The rows of a group lie close to one hidden flat surface of 8 dimensions, which passes through zero. Surfaces can cross.
In the rows, zero is written as 128.
Some rows, each with its group after it:
[122 145 129 121 105 134 118 106 104 130 136 110 107] => N
[121  75  62 118 133 117 128  83 204 182 160 133 101] => L
[ 85 114 132 134 121 108 184 151 185  64 104 116 115] => N
[116  94 122 100 110 140 197 114 134 109 125  96 117] => L
[134 106  74  74 133 129 153  91 121 147 145 100 128] => L
[146 110  92 130 160 171 122 108 154 115 127 170  90] => D
[146 151 123 112 174 144 166 149  78 104 148 141 153] => L
[139 168 145 108 120 128 155 147  98 147 130 145 150] => N
[113 118  97 126 154 103 119 110 132 120 162 106 106] => G
[119 144 142 106 131 133 106 155 158 175 150 137  72] => W
[125 161  99 135  67 129 163 140 101 128  94 108  95] => D
[131 103 139 100 122 129 160 119 140 135 125 124 143] => N
[ 85 130 165 107 162 139  90  57 142  55 193 115 103] => W
[136 130 113 133 141 113 179 154 165 169 126 170 150] => L
[134 145 114 181 121 130  73 124  97 118 120 116 123] => A
[138 111  71 119 106 135 124 133 162 182 105 113 107] => A
[129 128 148 119 152 136 137 171 142 126 135 148 128] => M
[157 209 114 169 165  75 107 137  56 152 101 141 139] => M
[115 150 146 145 148  57 108  86 128 160 139 106 166] => A
[119 154 102 101 133 126 133 144 135 127 139 147  90] => W
[155 146 138 186 179 112 127 156 104 125 112 160 141] => W
[110 131 150 134 123 124 159 106 109  93 147 110 132] => A
[124 122 101 202 133 131 162 164 178 149 171 224  85] => L
[124 122 160 181 121 160 100  67 164  98  87 119 140] => G
[138 154 117 111 107  62 138 173 113 183 120 154 161] => W
[164  60  80 164 129 165 137 130 139 136  71 101 126] => W
[140 138 118 143 139 135 108 139 126 139 123 138 135] => A
[105  94 120  86 145  87 136 151 176 151 157 107 154] => G
[132 156 144 165 172 130 141 170  95  95 115 117 107] => M
[132 147 148 148 140 129 189 129 120 112 117 148 178] => D
[123 112 117 127 153 137 126 141 142 128 129 106  84] => M
[108 138 137 141 124 158 137  97 171 132 139 120  90] => D
[113 104 127 110 143 129 108 155 162 108 143 128 136] => G
[159 152 123 168 172 115 168 145  93 117  86 148 140] => N
[131 108 132 164 109 121  92 104 115 129 126 113 151] => W
[108 131 118 123 110  99 115 138 141 131 125 107 123] => N
[137 165 150 149 133 110 130 170 104 136 124 161 148] => M
[120 120 172 114 137 126 128 159 141 133 151 142 162] => M
[145 130 141 139 112 168 106 143 121 142 124 128 182] => W
[126 133 129 164 125 103  82 132  80  99 133 106 136] => D
[132 117  94 153  82 162 141  99 111 104 113 112 119] => N
[133 158 124 135 101 117  97 147 107 137  78 104  97] => L
[125 113 143 105 102 150 105 185 108 162 177  94 167] => A
[128 127 115 169 124 106  65 163 118 195 171 117  97] => G
[114 103 141  91 186 151  84  88 151  49 154 138 123] => G
[116 161  96 148  62 135 110 130  97 114 126 106 154] => N
[119 136 153 125 102 134 174 132  92  96 132 111 150] => A
[119 104 133 133  94 143 131 105 133 113 122 100 130] => G
[129 137 146 128 156 105  62 153 120 148 157 137 129] => D
[121 169 160 104 105 122 124 170 113 155 121 103 147] => D
[149 158  83 129 108 129 170 185 124 181  97 142 139] => A
[145 110 133 171 203 127 100 157 141 125 129 140 152] => D
[146 143 169 114  80  46 102 147  85 157  67 136 168] => A
[129 107 134 127 125  88  98 161 110 143 120  89 147] => D
[121 118 118 134 130 154 198 180 131 101 102  90  78] => M
[141 115 167 130 114 158  66 102  95 146 157 126 116] => G
[121 120 134 146 136 116 104 129 152 150 137 120 134] => G
[119 133 117 136 134 183 123 114 138  95 132 116  73] => W
[148 139 136 104 116 160 119  94  90 161 149 131  98] => N
[141 126  56 114 137 136 132  80 112 139 153 129 140] => L
[140 164 142 168 155 130  91 121 114 110 110 142 173] => L
[134 142 101 120  87 105 126 114 125 169 119 147 136] => M
[117  86 111 110 109 191 113 124 201 151 188 159 169] => M

New rows. What belongs after each?
[126  96  87 126  60  91 117  96 113 131 114  98 163] => W
[119 112 171 119  99 148 149 126 132  64 113 163 138] => M
[142 152  97 142 124 113 110 117 136 157 100 136 152] => L
[122 121 128 139 116 107 100 154 175 168  99 123  75] => L
[124 112  81 142  89  96 182 155 148 123  74 109 143] => N
[102 110 169  82 164  98 148 108 163 122 168 142  85] => A
[130 111 124 131  68  93 112  85 117 112  61 114  98] => A
[123 140 119 108 141  94 145 129 121 117 132 142 137] => W
[130 143 119 111 105 124 102 149 124 165 142 134 136] => N
[104  95 179 139 142 159 128 133 142  77 158 103 141] => M
[118 136 125 179 141  97 129  65 147 154 122  97 136] => G
[120 154 160 146 142 154 109 132 129 125 146 137 103] => W
[156 168  79 160 196 130 163 130 141 133  64 117 151] => L
[157 163  77 152  95 131 163 169 105 168  74 130 157] => A
[115 119  63  95 110  88 158 108 127  99 117 122  94] => W
[144 103  94 140 129  87  96 172  99 140 107 112 117] => D
[118 183  90 130 150 113 118 125  98  69 146 160 121] => W
[109 113 114  98 107 108  75 112 150 150 157 118 103] => W
[117  98 130 121 113 103 135  98 142 131 128 103 108] => W
[145 145  57 123 138 147 216 150 118 158 101  84 132] => M
[110 118 133 117 105  98 147  95 131 137 130  93 132] => A
[120  92 196  90 178 121 159 112 158 127 148 119 154] => W
[129 124 153 170 191 102 105  84 106  78 114  98 158] => N
[109 108 157 139 103 128 156 111 113  88 122  75 131] => M
[137 138 155 181 128 127 117 135 112 143 120 130 135] => W
[123 122 118 160 143 131 128 110 167 126 102 114 123] => L
[134  92  95  79  96 143  86 102 113 112 128 112 103] => D
[143 127 146 150 202 151 120  93 139  88 164 200 164] => D
[113 124 157 180  70  99  74 134 183 166 134 183 131] => L
[ 94 151 152 169  98 130 140 106 147 129 131  82 101] => D
[146 146 118 119 101 130 114 114  84 163 128 117 151] => N
[124 133 150 149 165 142 108 198 146 150 166 144 126] => M
[119 109 154 160 160 169 143  97 139  49 137 138 133] => N
[ 94 136 152 136 158  75 117  94 138 122 176 124  60] => A
[117 119 113 171  89 138 136 107 138 110 129 140 100] => L
[149 163  95 123 146 130 162 189  85 141 135 159  90] => L
[147 110 141 124 161 213  96 136 140 109 135 127 183] => W
[144 134  48 116 110 109  84 165 128 164 119 149 114] => W
[141  96  95 117 125 176 127 111 161 120 101 133 123] => A
[124 134 159 154 110  96 137 114 107 129 126 122 153] => W
[123 164 130 166 169 117 114 127 110  93 141 153  93] => W
[122 128 142 119 147 130 128 133 133 130 154 128 138] => A
[132 194 127 150 124 122 109 155  88 118 138 165 159] => W
[117 113 151 162 134 113 164  82 114  84 119 106 113] => W
[123 134 171 121 151  90 128 173 119 161 141 108 144] => M
[124  92  78 178 121 116  94 108 144 107 100  95 111] => N
[124 103  56 122 118 150 165  81 135 135 113  50  93] => M
[113 183 141 138 100 174 106 119 122 120 132 114  92] => D
[146 150 153 143 102 131 155 158 123 163  93 146 159] => G
[137 161 130 150 116 139 126 136  75  98 129 144 140] => L
[165 101 101 181 141  93  80 153 111 168 102 140 172] => W
[119 128 150 136 142 117 131 145 117 124 129 101 117] => M
[119 137 133 105 112 103 185  89 105 128  97  85  70] => N
[116 111 148 156 144 157 173 136 129  75 136 127 103] => L
[137 147 104 146 131 137  54  77 100 113 132 117 140] => L
[134 157 108  89  87 119 127 174 126 207 134 146  95] => N
[131 173  83 113 123  72 136 157  95 124 126 166 153] => W
[120  80 113 172 149  86 110 140 159 150 125  97 102] => D
[141 151  87 147 111 103  85 118 149 180 110 154 140] => L
[127  92 149  95 157 163 137 106 164  79 128 161 107] => A
[119 109 130 114 156 136 158 172 150 152 145  83 116] => M
[114 121 172 104 132 137 153 117 149 131 139 115 115] => W
[124 108 137 115 114 152 141 132 150 103 124 151 119] => M
[106 120 115  80 146 146 121  87 136  66 161 119 140] => W
[120 118 131 182  99 117 112 116 140 164 117 107  24] => W
[132 150 118 134 171 170 109 130 119  81 140 149 135] => W
[110 129  93 173 134 132 127 158 143  85 125 118 124] => G
[112 152 184 149  93  68 163 147  68 130 109  71 152] => M
[114  87 110  90 110  64  75 159 173 218 147 101  64] => D
[ 99 127 139 117  92  96 145 107 156 163 147 116  98] => D
[137  83 102 168  86 133 112 100 123 136  99  90 123] => W
[128 148 137 121 137 131 128 149 133 144 134 144 115] => W
[127 142 130 168 114 121 101 134 141 138 139 171 129] => L
[137 115 108  90 177 131 159 150 148 155 127 104 125] => M
[134 135 160 163 126 143 167 145 130 151 105 123  87] => W
[111 132 204  96 151 139 183 115 171 142 147 124 208] => D
[157 151 194 119 117 143 142 132  83 162 123 151 192] => G
[108  73 118  99 126  87 216 170 208 126  84 124 120] => N
[134 139 122 143 141 144  91  97 143 122 107 147  72] => G
[128 133  96 141  78 116 166 164 131 161 140 176  86] => L
[ 93 148 111  92  51 158  94  84 129 103 160 103 111] => W
[137 118 139  91 143 173  82 141 123  88 134 164  90] => G
[121 106 127 120 154 138 127 139 146 136 142  96 107] => M
[148 151 165 141 190 147 160 184 136 152 121 162 117] => W
[122 157 221 175 120 154 106 149 144 191 147 128  76] => W
[145 145  88 106 138 135 137  77  95 120 117 101 185] => L
